The rows are grouped in 4 ways, from coarse to fine. Each group lies inside one group of the grouping before and may be the whole of it. The rows also spread widely along 13 directions, which tell nothing about the answers.
In the rows, zero is written as 128.
Known rows, each followed by its group in each grouping:
[127 133 143 106  87 100 159  87  87 119  87 132  60 115 101  63 115  89
 123 123 175 114 133 137 174 115]
nipi Pamu q_433 gov
[ 88 143 123 158 101 124 143 114 113 169 136 107 137 130 135 159 179 110
 111 143 137 161 122 123 126 172]
Zibu tetub q_431 Ropav
[116  63 176 117 123  98 131 119 135  72 107  99 139 114  88 117 182 130
  77 102 175 160 193 154  89 123]
nipi Pamu q_165 fosoz
[109 117 109 150 113 127 138 118  91 137 128  92 120  95 183 155 104 165
 102  93 158 148 138 141 165 145]
nipi modug q_30 Dom
[142 119 117 171 166  57 110 124 103 147 127 148 154 140 194 136 124 141
  65 113 143 128 113 150  64 122]
Zibu tetub q_208 Nafop
[196 101 112 145 173 119 133 130 197 135  89 155 169  94 128 126 123 128
  77 189 106 149 120 124 132 132]
nipi mude q_270 Ruk
[141 177 104 151 119 151 127 139 201 130 147 167 124  80 142 113 111 130
 166 148  73 120  96 123 145  97]
nipi Pamu q_463 mebav
[118 107 133 135 144 188 146 154  86  96  75  84 129 164 103 118 137 180
 152  79 126  85 120 109 134 149]
nipi venes q_997 kan
[143 109  84  97 105 154 162 124 131  77 133 106 165  74 104 125 149 127
 137 135 123 106 177 119  82 160]
Zibu tetub q_431 puro
[171 157 145 151 151  98 120  93 113 141  85 103 134  93 149 118 103 148
 112 156 162 101 103 126 149 102]
nipi Pamu q_165 simes
[160 108 141 153 140 158 111 139 193 118 120 139 174  95 112  93 130 147
 130 195 117 103 128 111 105 140]
Zibu piva q_531 vike
[117 105 100 176 119 140 111 161 114 134 132 118 187 131 175 102 104 157
  87  87 137  87 138 155  82 179]
Zibu tetub q_736 sigi
[143  60 113 120 120 161 126 130 112  58 122 118 124  85 125 114 116 173
 148 113 156 110 163 119 120 134]
nipi modug q_746 bap
[178 104 122 100 124  86 133 104 164 100 112 171 106  78 124  82 118 104
 146 199 132 134 141 104 113  74]
nipi Pamu q_463 renop
[ 89  95 150 128  79  84 131 127  96 136 105 141  82 168 122  68 169  93
 133 143 165 154 170 127 131 107]
Zibu piva q_531 Romed
[107  95 114 197  94 152  88 163  73 120 101 111 135 146 171  95 130 164
 141  79 175  96 139 152 146 169]
nipi venes q_997 sil
[115 104 111 163 109 168 120 147 157 121 139 215  88 150 123  83 122 112
 154 116  95 122  70 116 146 162]
nipi modug q_746 gusuk
[114 131 153 101 139 124 167 121 132  87 105  95 125 123  86 136 181 138
 125 113 120 145 166 122 111  92]
nipi modug q_30 neku
[125  84  88 152 101  91 112 115 120 118 159 144 138  79 176 159 155 121
 104 127 155 181 138 139  95 166]
nipi Pamu q_463 mebav
[135  79 152  98 126 121 156  93 105 123  74  71 108 100 114 129 125 149
 116 170 179 155 155  96 167 118]
nipi Pamu q_463 mebav
[130  69  89 176 153 149 119 174 102 152  96 105 163 158 194 131  87 198
  86  85 136 124 134 138 141 160]
Zibu piva q_531 Romed
[146 116 119 111 167  55 152 115  80 102 102 154  73 158 146 158 163 128
 135 102 126 167 120 114  96  63]
nipi venes q_997 kan
[142 116 140 114 104 100 153  87 120 103  95  86 110  66 115 128 136 128
  99 133 183 149 173 148 171 116]
nipi Pamu q_463 mebav
[104  54 132 107 121 182 156 142 130  91 118 133 112 136 100 106 121 150
 133 112 117 136 130  96 130 163]
nipi modug q_30 neku
[ 94 177 110 135 109 122 139 125 103 201 111  69 178 127 169 118 128 120
 107 180 116 119 124  94 110 154]
nipi modug q_30 Dom
[147  93  62  97 105 116 144 119  86  76 139 135 138  88 142 130 138 119
 138 106 131 127 146 117  66 156]
nipi Pamu q_165 simes
[152 154  98 139 126 158 125 153 152 100 122 162 133 113 131  85 112 134
 174 132  83  77 106 115 109 113]
nipi venes q_997 sil
[136 117 139 153 161  80 128 128 167 141 119 180 112 145 142 129 131 115
  77 107 108 170  94 144 118 102]
nipi Pamu q_165 fosoz
[105 152 165 151 156 109 135 122 130 150 109  81 137 131 150 144 127 168
  80 107 134 138 134 144 137  91]
nipi modug q_746 bap
[154 157  92 178 129 153 106 141 133 144 114 157 127 111 159  98 104 143
 171 144 112  88  77 114 146 132]
nipi Pamu q_433 gov
[178  94  94 153 147 135 134 154 175 135  61 160 168 139 110  85 134 113
 101 168 113 115 152 133 141 138]
Zibu tetub q_431 Ropav
[103 152 131 125 130 105 151 131 126 166 119 154  82 152 174  82  54 130
  99 100 101 123  95 131 158  87]
nipi modug q_30 Dom
[ 89 123  71 153 100 151 139 155  88 168 132 128 134 165 173 129 136 131
 152 118 107 132 112 101 118 171]
Zibu tetub q_431 puro
[129 109 150 148 130 150 133 109  94 110 100  77 123 101 133 127  97 177
 107  89 176 102 118 135 163 149]
nipi Pamu q_165 fosoz
[ 57 101 207 184  98 166 105 135 163 141 148 142  87 141 123  98 140 151
 137 124 148 154 100 126 176 143]
nipi modug q_30 neku

New rows, each followed by its group in each grouping:
[162 120 162 123 141 125 146  78 150  80 133 108 134  45 105 136 109 152
  81 126 162 113 114 144 123 144]
nipi Pamu q_463 renop
[148  93 128  66 134 113 173  64  67 112 110 123  86 103 120 106  64 124
 109 150 153 106  75  75 113 162]
nipi Pamu q_463 mebav
[ 71 175 137 126 128 115 151 132  70 137 127  88 129 170 143 121 140 140
 107  65 112 107 116 130  83 128]
nipi modug q_30 Dom
[139  99 137 149 168 127 122 145 174 146  95  97 183 122 136 155 159 161
 100 172 113 165 139 107 106 120]
nipi Pamu q_463 mebav
[139 148  84 155 122 163 144 160 163 133  72 149 151 151  95  97 172 104
 134 130  83 116 132 131 158 145]
nipi modug q_746 gusuk
[133 139 200 127 155 116 149 107 153 156  63 100 113 139 103  91 108 135
  86 165 139 118 110 117 170  96]
nipi venes q_997 kan
[125 134 188 130 140 112 140  69  94 110 128  90 111  90 111 130 119 148
  85 113 181 109  91 133 113 151]
nipi Pamu q_433 gov
[101 117 162 187 133 116  77 140 169 100 183 176 121 118 150 135 178 150
 147 121 124 153 114 139  77 102]
nipi modug q_746 bap
[184 119 124 137 201  90 138 118  55 119  37 130 138 192 120 108 130 138
  97 119 136  79  78 107  88 133]
nipi venes q_997 sil
[100  80 191 156 157 159 123 144 149  95 122 118 129 155  96 130 155 178
 104  79 133 136 108 134 106 144]
nipi Pamu q_463 renop
[120  81 172 101 163  88 148  92  68 156  79  80 117 155 142 123 112 150
  85 175 169 148 120  76 114 121]
nipi modug q_30 Dom
[187 141 117 163 145 118 126 100 136 101 100 141 133  75 125 131 121 136
 104 115 151 108 102 156 155 136]
nipi Pamu q_165 simes
[145 135 127 167 141 164 142 110  98 117  99 137 121 144  87 131 157 136
 132 119 137  96  66 117 143 196]
Zibu piva q_531 vike
[ 83 155 166 114 103 154 145 132 159 105 163 150  81 134  98  89 147 128
 200 138  95 113 120  99 107  79]
Zibu tetub q_431 puro
[159 165  52  92 110 106 197  96  52 120  78  97 105 102 131 139 125 104
 110  97 134 124 140 133 166 143]
nipi mude q_270 Ruk
[116 134 129  63 112 109 177  98 137 128 114  49 160  70 114 139 145 122
  99 177 127 154 184  99  94 113]
nipi Pamu q_463 mebav
[ 84 118 179 110 111 155 154 102 163 134 145 151  93 130  85  94 125 105
 112 154 109 137  83  98 125 154]
nipi modug q_746 bap
[164 136 110 160 173 146 150 105 113 146 114 119 154 114 140 172 116 160
 107 139 123 108  61 101 119 175]
Zibu tetub q_736 sigi
[141 121 119 101 133 122 142 143 142  66 111 157 132 131  91  75 154 114
 145 120  98  99 158 124  70  96]
nipi modug q_30 Dom
[117 127 152 170 123 131 102 161 209 117 138 179 117 118 139  84 133 138
 137 128 103 141 143 153 143  76]
nipi modug q_30 Dom
[129  95 107 139 177 118 134 148  97 130  99 112 157 165 161 144 113 172
  82  82 113 128 104 121  81 144]
nipi Pamu q_463 mebav
[160 160 113 145 130 103 138 104 124 100 126 147 115  91 127 127 142 124
 140 127 139 107 129 145 125 103]
Zibu tetub q_431 Ropav
[139  97 108  89 117 125 153 109  83  72 135 160 101 127 103  89 129 111
 165 134 131  90 123  93  63 139]
Zibu tetub q_431 Ropav
[113 102 101 130 104 107 156 141 181 155 129 135 125 105 148 146 154 115
  89 146 112 210 183 142 160 110]
Zibu piva q_531 Romed
[ 94 157 140 131 145  96 144 106  52 105 132 106  83 159 138 171 185 155
 157  79 137 141 106 111  94  90]
nipi modug q_746 gusuk
[108 104 106 173 103 160 108 142  76 136 110  68 149 109 168 137 140 176
 146 114 173 121 144 122 143 168]
nipi Pamu q_433 gov
[ 83  96 164 112  99 162 150 135 113 138  94 107 129 176  85  51 134 115
 130 152 136  93 136  95 112 164]
Zibu tetub q_431 puro
[110  70 142 155 119 165 114 165 171 110 108 155 146 155  81  92 194 118
 137 139 115 147 138 119  99 163]
nipi Pamu q_433 gov
[160 118  90 107 170 118 155 127 114  83 141 156 131 124 134 140 117 152
 125 101  90 110 103 112  55 121]
Zibu piva q_531 vike
[131 141 160 122 145 105 147  75 177 144 166 142 125  62 141 146  81 127
  58 149 119 149  63 124 111 149]
nipi Pamu q_463 mebav
[140 134  89  83 145 109 177 104 101 120 122 171  81 139 133 117  99 108
 129 120  86 124  79  91 108 113]
nipi modug q_746 gusuk
[131 156 115 133 139 107 140 117 145 151 145  88 166  77 177 158 117 156
 110 158 121 134 146 122 100 103]
Zibu tetub q_431 puro
[142 127 131 113 135 146 152 129 166 111 104 111 144 101 103 112 130 139
 125 146 108 120 135 114 122 115]
nipi Pamu q_463 renop
[142  83 127 139 107  69 110 115 145  93 126  94 143  47 162 155 167 148
 106 146 188 189 220 158 123  86]
nipi Pamu q_463 mebav
[ 79 103 151 132  94 183 139 126  70 101 116  85  97 140  96 111 158 154
 169  91 162 111 122 106 135 169]
nipi Pamu q_433 gov
[148 138  97 140 143 150 145 125  83  97 110 129 145 141 110 120 147 139
 151 107 121  69  98 111  83 168]
Zibu tetub q_431 puro
[112 136 154  96 101  92 147  84 116 140 116  52 167  76 121 119 147 107
  78 173 167 134 168 116  88 142]
nipi Pamu q_165 fosoz
[104  47 146 154 138 125 103 140 151 129 153 177 124 143 163 109 112 146
  92 131 128 159  99 115  91 155]
nipi modug q_746 gusuk
[148 104 136 147 125 137 141 123 182  93 133 163 105  84 114 119 118 140
 116 116 136 137 144 159 164 110]
Zibu tetub q_431 Ropav
[117  92 134  89  93 161 152 120 137  53 143 134 127  96  68  86 153 113
 143 117 124 103 141 114  70 165]
nipi Pamu q_463 renop
[125 182 133 130 168 120 182 113 108 154  91 144  88 184 103 134 131 120
 115  97  89 118  64 117 146 108]
Zibu tetub q_431 Ropav
[ 99 121 107 158 118 133 104 167 173 138 164 181 114 132 184 104 108 144
 151 121  82 145 118 126 115  88]
nipi modug q_746 bap
[133 158  94 110 146  89 159 111 101 120 151 117 141 102 162 168 138 132
  94 105 103 145 114 126  65 128]
nipi mude q_270 Ruk
[130 179  83 142 116 175 160 118 153  90 158 154 108  79 106 170 167 130
 172  98  80 129  90 124 143 145]
nipi modug q_746 gusuk
[123 155  77 151 104 118 109 154 157 105 181 183 120  85 188 109 112 132
 166 107  88 124 134 143 101  88]
nipi modug q_30 Dom
[116 102 124 182 163 145 100 182 105 130 108 140 118 191 179 107 104 201
 165  85 118 100 117 122 123  84]
Zibu tetub q_431 Ropav
[107  40 112 138 102 161 139 154 139 135 108 137 132 142 130 101 123 132
 109 136 140 152 159 120 147 173]
Zibu tetub q_431 Ropav
[109 120  80 134 116 118 130 178 143 141 129 203 112 185 150  80 147  93
 150 123  60 147 112 111  88 116]
nipi mude q_270 Ruk
[171 132  94 132 166 121 143 113  96 125 109  89 159  83 186 154  63 180
  78 106 135  97 106 129 115 142]
nipi venes q_997 sil
[116 101 158 104 149 121 143 104  88  75 132  90 134 116 106 151 173 157
 130 125 148 131 140 100  58 132]
nipi modug q_30 Dom
[142 156  75  77 137  62 178 116 117 130 130 150  91 113 171 151 121 104
 128 129  82 171 134 108  98  55]
nipi venes q_997 sil
[145 183  96 132 128 165 149 110 125 143 121 122 142  98 126 121 103 126
 152 147  94  80  60  90 126 159]
nipi Pamu q_165 fosoz
[ 87 173 109 126 110 105 164 117  82 188 109 103 123 159 152 136 140  96
  95 120 108 141  94 111 121 160]
nipi venes q_997 kan
[ 82 106 120 120  67 113 146 116  84 133 114  83 121 117 132 116 158 104
 104 107 171 155 172 135 133 161]
nipi Pamu q_165 fosoz
[ 84 104 163 157 129 123 129 125 132 179 143 140 106 158 157 122 112 141
  89 136 130 159  85 114 133 151]
Zibu piva q_531 Romed
[ 97 124 128 128  77 114 129 114 113  97 154 128 120  93 131  95 130 112
 106  88 153 118 141 157  97 161]
nipi Pamu q_463 mebav
[144  77  97  92  84 125 164  90 117 112 127 110 140  58 117 115 124 103
  90 174 165 139 166 115 122 191]
Zibu piva q_531 Romed
[ 82 112 177 151 131 160 104 145 113 120 137 114 134 164 125  90 127 163
 147 108 126  90  88  99  73 144]
nipi Pamu q_165 fosoz
[111 121 120 151 140 117 148 133  83 100 129 152 110 177 107 153 200 125
 138  70 123 136 106 128  76 145]
Zibu tetub q_736 sigi
[ 96 130 122 131  86 163 148 117  95 117 147 121 118 117 124  91 105 128
 131  97 141  81 109 127 119 187]
Zibu tetub q_431 puro
[123 110  83 160 122 171 126 171 120 145  94 156 134 168 139  80 113 131
 141 103  97 100  95 116 132 169]
nipi Pamu q_433 gov
[183 116  75  95 158  63 173  89 118  79 157 204  92  91 141 159 124 103
 115 114 108 149 102 120  63 104]
Zibu tetub q_736 sigi
[ 78 164 165 106 107  71 158  99 132 147 159 120 115 122 136 112 141  97
  78 125 126 143 138 140  74 102]
Zibu tetub q_208 Nafop
[129 122 107  87 151 103 163 124 132 152 126 136 125 132 161 134  98 123
 109 157  79 152 103  81  83 106]
nipi venes q_997 sil
[109 119 107 158 101 125 115 143 155 136 159 200 113 143 138 106 172  94
 176 163  99 147 107 104  93 134]
Zibu tetub q_431 puro
[ 83  88 147 104 116 106 150  94  78 121 158  95 108 115 152 152 117 140
  85  91 158 159 111 112  82 162]
nipi Pamu q_165 fosoz
[131 116  71 118 111  80 127 171  84  87  92 129 126 156 155 109 192 121
 172 102 119 141 210 131  76  58]
nipi venes q_997 sil
[143 149  72 143 115 164 124 184 153 127  82 119 185 133 134  67 121 134
 145 115  82  77 158 135 118 122]
nipi Pamu q_165 simes
[124  49 107  90 118 119 162 121 157  99 160 160 113  92 132 142 124 120
 103 139 120 184 159 114  94 137]
Zibu tetub q_431 Ropav
[128 121  66 132 123 129 165 145 155 140 137 156 117 118 153 159 135 126
 113 109  84 179 134 133 148 128]
Zibu piva q_531 Romed
[158 112 111 128 133 121 131 127 149 102 133 193 105 114 135  78  90 121
 143 142 112  97 112 121 108 106]
Zibu tetub q_431 Ropav
[134 130 143 121 166 178 136 148 132  92 124 139 122 139 119  70  58 180
 141  80  89  47  73 113  89 118]
nipi Pamu q_433 gov
[131 126  54 117 111 157 140 151  69 155  92 110 151 143 166  73  82 133
 155 138 107  72 109  83 103 164]
nipi Pamu q_433 gov
[110 110 142 178 148 172 118 170 164 141  99  75 191 134 140 133 134 188
  86 100 120 124 139 145 132 153]
nipi Pamu q_463 renop
[120  94 138 157 114 173  99 142  82 105  98  67 154 116 131  99 147 181
 175 141 176  84 150 102 112 151]
nipi Pamu q_433 gov
[ 90 116 151  82 124  74 164  92  54 162 117  94  87 147 175 108  67 129
  75 116 152 131 106 102 104 120]
nipi venes q_997 kan
[141 155  63 121 101 116 160 127 136 127 110 129 124  88 152 125 126 114
 120 118 109 139 161 143 161 107]
nipi modug q_746 gusuk
[ 89 161 123 130 116  94 136 144  53 164  93 105 110 189 179  71  88 131
 111  79 126  84 112 130 111 109]
nipi venes q_997 kan
[115 135 153 146 129 124 115 104 129 121 168 159  91 101 165 104  69 153
 124 114 132 104  73 125 119 117]
nipi modug q_746 bap
[ 68  67 183 129  88 126 123 125 160 123 175 151  85 121 136 102 135 130
 136 149 150 175 147 115 117 117]
Zibu tetub q_431 puro
[108 147 127 150 111 132 134 116 141 117 178 130 129  85 151 143 130 143
 127 111 127 126 119 140 106 139]
Zibu tetub q_431 puro
[ 87  89 162 157 142 114 109 147 130 131 157 158 128 175 152 108 136 146
 114 111 122 133 104 121  58 133]
Zibu tetub q_431 puro
[ 91  77 173 128 116  95 116 110 109 126 167 119  97 113 170 122 116 160
 116 144 171 158 139 113  96 110]
Zibu piva q_531 Romed
[172  80 174 119 166  98 115  94 111 114  73 132 126 124 122  57  77 144
  96 186 174  79 112 101 110 110]
nipi modug q_746 bap
[119 130 162 167 119 149 117 146 199 135  99 105 166 105 109  97 141 142
  95 138 128 128 153 155 155 127]
nipi Pamu q_463 mebav
[140 158 108  91 122 103 179  83 101 155 107 113  91  99 146 124  82 116
 115 149 125 131  93  98 157 113]
nipi Pamu q_463 renop
[115 120 117  92 100 105 170  87  74 142  87 103  99 129 109 114 151  90
 117 160 152 144 139  95 142 143]
nipi modug q_746 bap
[152 159 100 155 135 109 127 114  38 119  84 113 117 141 152 119 131 140
 148 102 155  73  93 122 120 141]
nipi venes q_997 kan
[111  89 135 133 124 163 126 178 219 145 113 137 170 128 127  89 126 133
 111 169  78 145 151 112 111 128]
nipi venes q_997 kan
